The rows of a group lie close to one hidden flat surface of 6 dimensions, which passes through zero. Surfaces can cross.
Known rows, each followed by its group:
[  4 -22 -23   6  -1  -7   9   2  -2  -5] -> Bamon
[ -1   7  20  -8   9   0  -7  -2 -23  15] -> Bamon
[  0  -7  -9  18 -19   5   2  30  17  -4] -> Piz
[  2  -4 -15 -11  16 -17 -23 -10  19  13] -> fofof
[ -8   4   1   7  12   3 -10   9   4  -6] -> rizu
[  2  -7  -5  -3 -11   3   6  -5  -5  -2] -> Piz
[ -3 -13 -19  -9  24   5 -21   1  -6   7] -> Piz
[-25 -18 -21  11  29   8  29  13   1 -11] -> fofof
[ 8 16 22 -9 -9 15  3 13 -6  0] -> Mevos
[  4   0  -7   0  22   1   0 -19  -5  10] -> vev
[ 25  22  19   3 -14 -13 -18  -9   6  -6] -> fofof
[  6  12   9 -11   3 -11 -13  -9  16  11] -> rizu
[ -1  -4   3 -16  30  -7 -10  -3 -20  16] -> Piz
[ -5 -35 -35 -28  17  -8  -3  -5  -5   1] -> netus
[  1   6   2  23 -16   6  -1  18  10  -5] -> rizu
[ -7  -2   0  -5   6  13  20   0 -17 -17] -> vev
[ -3  -1   5   1 -12  15   1 -16 -29  10] -> netus
[ -5   4   6  14  -2  10  23   9  -5 -18] -> Bamon
[  8  -5   1   0 -16 -14 -14  23  13  20] -> Piz
[ 11  -3 -12   0   3   4 -10 -14   1  21] -> vev
[ 17  -5   0   3 -27 -26   5  -2   8  -5] -> Bamon
[ 20   5  -2 -19  -3  15  -2  21  12   0] -> Mevos
[  3   0   7   8 -18  -1  12  11   2  -3] -> Piz
[-8 25 30 16  2  0 -5 -8 -9  0] -> Mevos
[ 16  -5   5 -21 -23  18   7   2 -29   7] -> Mevos
[ 18 -18 -10 -11 -11 -15   5  -2 -13  -2] -> fofof
[  6  -5  -9 -15   5 -13 -21 -14   6  13] -> fofof
[  2  -5   3  -3   1 -11   6  20   4   0] -> fofof
[-10  -5  -8  -1   9  18   5   1  -6  -1] -> Bamon
[ -1  -2   4   2 -21   9   2  20   2  -1] -> netus
[ -4  -5 -15  -2  21  -9   2   9  26  -9] -> Mevos
[-12  -4  -1   2   4  25   4  13 -15   2] -> Bamon
[ -4 -15  -9 -10 -14   5  -4  15   2   2] -> netus
[ -9  11  11 -13  18   3 -31   3   0   8] -> rizu
[  9   9  15  -4  -9  -6  12  18   7 -10] -> netus
[ 12   8   4  12  19  13  15 -28 -27  28] -> vev
[ -2  16  13  10  20 -11 -11   7  14   2] -> Bamon
[ -4   0  -6   0  36 -18  18 -21  -1 -11] -> Piz
[ -8   8  10  -5  12   3  17  15   8 -12] -> Mevos
[  2   0   1 -20 -20   2 -21   4   9   9] -> vev
[ -7   2  -3  -5   4  18  11   6   2 -17] -> vev
[  2  -2 -10 -10  10 -13  -6  -3  26   3] -> rizu
[-6  9 15 -5  2 -6 -7  5  5 -6] -> vev
[-5  8  6 10 -4  5 -8 20 19 -2] -> netus
[-11  15   5  24  29   2   0  10  10 -17] -> rizu
[  0   1   5 -34  23 -15 -16  -3   6   5] -> netus
[ -8  -8 -10  16 -10  10  17  22   4 -10] -> fofof
[-31  -4  13  -8   5 -25   2 -14   5   4] -> Mevos
[  3  11  12  -5  -4  -4 -15  -7   4  11] -> rizu

New rows. What belongs after each?
[-3  7  7 -3  5  3 11 17 13 -9] -> Mevos
[ -7   6   6 -10  18   0 -17 -14  -4  11] -> netus
[  2  18  17 -10  -2  -1  -9 -12  12   1] -> Bamon
[ 10  11   2  -3 -14   6 -27   2  23  22] -> vev
[ -6   2 -14  -4  14  14 -11 -20   2 -12] -> Piz
[  3   1   9   1 -19  11 -16  26  -1  12] -> Piz
[-14  -8   5 -12  -5  -9  10   5   3   1] -> Mevos
[ 11  11   4  -3  23   7  -3 -12 -11  -3] -> Mevos
[ 25   6   7   3 -13  -7   5 -16 -17 -18] -> fofof
[  9   8  19 -19  -6  16  11   3 -23   1] -> Mevos
[ 13  23   8  27  -5   9 -17   9  10  -1] -> Mevos
[-3 -1  6 28  3 -2  9 34 -8 -3] -> Bamon
[  5   6  13 -16   2 -16 -26  -2   6  25] -> Piz
[ -8  -4  -9   5  17 -11  -1  -8   8  -3] -> Mevos
[  5 -10   2  18 -18  -3  12  25 -13  -1] -> Bamon
[-14   6   5   9   5  -9   1   6  16  -4] -> Mevos
[ -8 -14  -5  -7  -2  16 -14   2 -35   4] -> rizu
[ 10 -18 -15  -3 -12  13  13  -4 -25  -2] -> Mevos
[-10  -2  12 -22  -9 -18 -21 -16   3  23] -> Mevos
[ 10  -9  -8  -1 -26  12   0 -20 -21   0] -> fofof
[ -4  12   5  -4 -15  20   3  -2   9  -8] -> Bamon
[ -9 -21 -16 -11  -7 -19  -4  10   9 -19] -> vev
[ -4 -13 -16  18 -20  14   2   6  -5   2] -> netus
[  1  -4  -2  17   5  -1  17  -3 -12  -2] -> vev
[  3   3  -1  19  11 -18  15   5  11 -18] -> Bamon
[-5  4 18  0  5 -9 13 35  9 -2] -> fofof
[ -2 -35 -29  -3 -11 -21  -1  10   5 -14] -> vev
[-15   9 -13  -3  20  23  -6  -4  23  -5] -> Bamon
[ 19  17  -1  14  -3   7 -25  12  21   4] -> Mevos
[ -5 -13 -20   6  15  17 -15  26  -2   0] -> Piz
[  0  -7  -8   5 -10  -7 -16 -10   1  10] -> Mevos
[ 24   0 -20   7  -3   3 -30  -6   9  12] -> Mevos
[ -2  -6  -9   1  38 -25  -8   3  16   7] -> Piz
[ -3   9   6 -10 -13  38  -9 -11 -26  -7] -> Piz
[ -7  17  16   5  39 -10 -21   3   3  12] -> Bamon
[ 10  11  -4   5  -5  -3 -26 -18  17   2] -> fofof
[  5  -1 -12  23   3  -7  25  -2  11 -14] -> rizu
[-22  -8  -4  -6 -17  33  -4  -5  -9  22] -> fofof
[ -5 -19 -20 -13   3   0   9  10   8  -7] -> rizu
[  1  14  13  10 -18   7  18   8   9 -16] -> Bamon
[  5 -20 -21 -15   7  -5 -27   4  -2  20] -> Piz
[ -3   3   3  -5   6  10   5 -10 -16  -5] -> Piz
[ -2 -18 -18  10   5  10   5  26  -7  -3] -> Piz
[ -1  -8   4  -8  11  -1  -5  -4 -27  13] -> Bamon
[  2 -14 -21  12   7  -1 -12 -14 -11   3] -> rizu
[-13   1  -9  16  22   6  -2 -15  -4  -1] -> netus
[ -1 -16 -21   0  14  -5 -13   2   4   9] -> Bamon
[  2  11  11 -10   4  -7  17  -2  13  -3] -> rizu
[  0   2  15 -15  21 -16  12   7 -11   0] -> fofof
[  5 -11  -2   6  30 -30   8  -8 -16  -2] -> Bamon
[  2 -20 -26  -6   5   0 -18   5   3  10] -> Piz
[ -4   8   1   1  -1   1 -32  -7  14  19] -> netus
[ -6  11  10  12  29 -13  17   2   5 -10] -> Piz
[ 10   4   3  -2  22 -16   5 -11  -4 -12] -> fofof
[  4  16  19  -3  -1  -9 -13   0   6   7] -> Bamon
[  3   9  -4   6   8 -14   1   2  32  -2] -> rizu
[ -3  16  21   6  -4  -2 -13 -10  -6   9] -> Mevos
[ 12  -4   2 -23  -2  10   3  -9 -24   7] -> Mevos
[  0  -1  -6   0  15 -13  -5  -2  13   2] -> Piz
[ -8   4   0  -5  17 -12  -5   0  18  -1] -> Mevos
[ -3 -15 -16   6  -8   9 -27  12  -1   5] -> rizu
[ -2  -5  11 -19   2 -18  -8 -11 -16   0] -> vev
[  9 -10   4   7  -8 -16  10   4 -16   0] -> Bamon
[  7 -11 -12   6 -18   2 -26  -3  -9  14] -> rizu
[ 11 -13 -17  13  -6 -26  -2   9  17  -2] -> Bamon
[ -8 -16 -30  21   7   5   0  -3   8  -2] -> netus
